There are 3 ways to turn a row about zero (a turn may also mirror it). The second row of each pair is the first, turned, with some noise. The first 27 pairs use one turn. New pairs use 3 turns, one after the other, and a turn may come again.
In the rows, zero is written as 128.
Known pairs, each followed by its turns in order:
[176 168  93 114 154 180 151  78]
[ 93 112 176 132  78 143  55 146]
k_736

[166  91  81 137  89  85 177 118]
[146 194 158  98  72 117 149 100]
k_199

[ 79 130  80 146 177 129 159 126]
[110 121 183  84  92 130 113  94]
k_155

[138 179 122  88 110 119 152  98]
[145 140 116 153 132  72 114  90]
k_155

[145 175  77  89 139  99 150 109]
[ 98  68 143 132  83 172 128 140]
k_736

[ 90 146 149 118 166  96 143  79]
[ 72 161 135 145  93 105 111  95]
k_155

[124 167 157 162  99  81 125 126]
[106 162 145 163 173 122 165 109]
k_155

[ 97 123 140  81  77 118 138 159]
[ 90 129 131 150 160 148 180  92]
k_736

[169 118  84 178 121 128 143 176]
[136  85 160  90 169  89 128 171]
k_736

[114 112 149 148 165 172 116 111]
[108 133 136 113  91 128 117 181]
k_155

[108 103 120 147 148 155 170 139]
[117 132 113 105 174 139  88 134]
k_736

[115  86 163 109 112 176 105 110]
[111 200 122 156 138 113 119 121]
k_736

[108 169  83 138 137 126 107  81]
[149 120 123 158 129 167 186 152]
k_199

[179 115 112 169 143 143 135  80]
[131  96 172 179 121 133  95 161]
k_155

[178 148  99 179 132 122 107 121]
[184 149  84 121 123 107 166 137]
k_199

[ 78 141 172  87 123 170 139 148]
[136 171  84  90  89  94 160 133]
k_155

[155  76 100  93 174 100 131 136]
[105  63  97 123 108 165  93 102]
k_155

[160 176 120 129  91  81 111 167]
[165 164 124  91 122 125 111 193]
k_199

[ 88 144 167 121 153 140 125 133]
[100  89 119 156 141 128 103 147]
k_199

[ 86 117 103 171 109  89  89 102]
[112 151  80 127  98 187 153 138]
k_199

[112  99 148  89  81 176 131  93]
[180 169  88 145  91 129 109 149]
k_155

[165 126  86 140 178 155 145 120]
[112 108 142  90 111 116  77 171]
k_736

[ 94 142  86 134 150 115  92 179]
[110  77  83 108 126  85 148 116]
k_736

[117 123 151  95  78 101 147 175]
[110 131 146 125 164 148 189  97]
k_736

[139 172 152 143 110 100 141  77]
[100 150 121 142 121 103 173 181]
k_199

[129 118  78 105 130 129 161 177]
[172 122 176 121  99 138  97 112]
k_199

[147 137 122 156  78 150 149 127]
[133 120 129  80 103 104 160 133]
k_199

New pairs. What belongs after each?
[117  94 115  94  87  77  99  90]
[171 134  91 175 149 178 132 106]
k_736 k_199 k_155

[144  94 143  81  88 120 143 115]
[137  67 110 155 118 155 148 111]
k_199 k_155 k_736

[108 112 119 168  78 144 149 177]
[150 114 147 120 177 146 168 178]
k_155 k_155 k_736

[111 142 145  96 118  92 156 119]
[126 116 131 114 111  92 142  87]
k_199 k_155 k_155

[170 116 114 131 168 127 111 122]
[140  85 159 114 152 137 121 114]
k_155 k_155 k_199

[146  99 168 143 115 148 173 107]
[ 97 122 117 102 143 157 148  75]
k_736 k_155 k_155

[119 146 127 152 163  97 157  85]
[165 118 100 116 134 140 170  86]
k_736 k_736 k_736

[148 119  77  90 153  89  98 163]
[ 95 134 182 173 108 161  94 156]
k_736 k_155 k_736

[ 92 131 123 140  76 177  97 101]
[161 168  91 113 140 126 104  62]
k_736 k_155 k_736

[149 105 124 120  91 136  80 172]
[140 116  75 126 120 184 107 123]
k_155 k_155 k_155

[149 116 167  97 152 179 133 138]
[130 127 152 155 164  93 155  86]
k_155 k_155 k_199

[112 140 121 119 138  76  94 165]
[ 97 136 115  71 107 123 156 127]
k_199 k_155 k_736

[155 166  78 156 148  84 158 172]
[189 103  75 177 124 139 102 117]
k_155 k_199 k_736

[ 97 153 107 105 136 163  95 151]
[152  86 173 115 125 151 132 136]
k_736 k_736 k_155

[ 90 105 153  93 175  97 138 141]
[133  84 135 143 148 127  75 174]
k_199 k_155 k_199

[159 111 137 158  83 158 128 158]
[105 163 109 116  91 142 152  95]
k_155 k_736 k_736

[100 104  84 169 149 145 100 154]
[166 103 130 102 166 137 116  74]
k_155 k_155 k_155

[116  90 155 126 134 164 114 155]
[138 121 121 140 125 125  63 123]
k_199 k_199 k_736

[157 133 158 142 143 172 101 125]
[140 131  96 122 170 137 101 156]
k_155 k_199 k_155

[145  96 163 105 118 128 110 101]
[157 123 131  98 118 171 142 129]
k_736 k_155 k_736

[ 76 152 151 176 101 159 158 163]
[154 144  72 161 150  69 156 110]
k_736 k_155 k_736

[ 79 147 147  82 119  77 139  83]
[173 149  81 101 101  63 146 113]
k_736 k_736 k_736

[178 177 125 175 138 125 143 167]
[168 121 192  88 137 154 104 123]
k_736 k_155 k_155

[ 85 131  92 114 133 132  85 142]
[120 100 141  82 126 114 176 133]
k_736 k_199 k_199

[ 92 131 120 136 157 129 162 162]
[145 151  98 137 135 145 128  77]
k_155 k_199 k_736

[101 100 113 154 167  90 142 165]
[168 111  98 152 163  96  93 142]
k_199 k_155 k_199

[133 100 109  92  77 154 174 141]
[ 97  94 114 175 118 165  90 154]
k_199 k_199 k_199

[121  93  92  96 173 177 109 144]
[ 95 171 117 119  62 125  92 101]
k_155 k_199 k_736

[114 144 101 127 170 174  88 141]
[150  62 153 111 147 124 148 138]
k_736 k_199 k_199

[128 136 140 128 109 143  84 127]
[123  94 122 133 149 146 129 155]
k_155 k_199 k_155

[ 98 169  97 179 104 178 116 161]
[176 124  87  92  93 101 176 103]
k_155 k_199 k_736

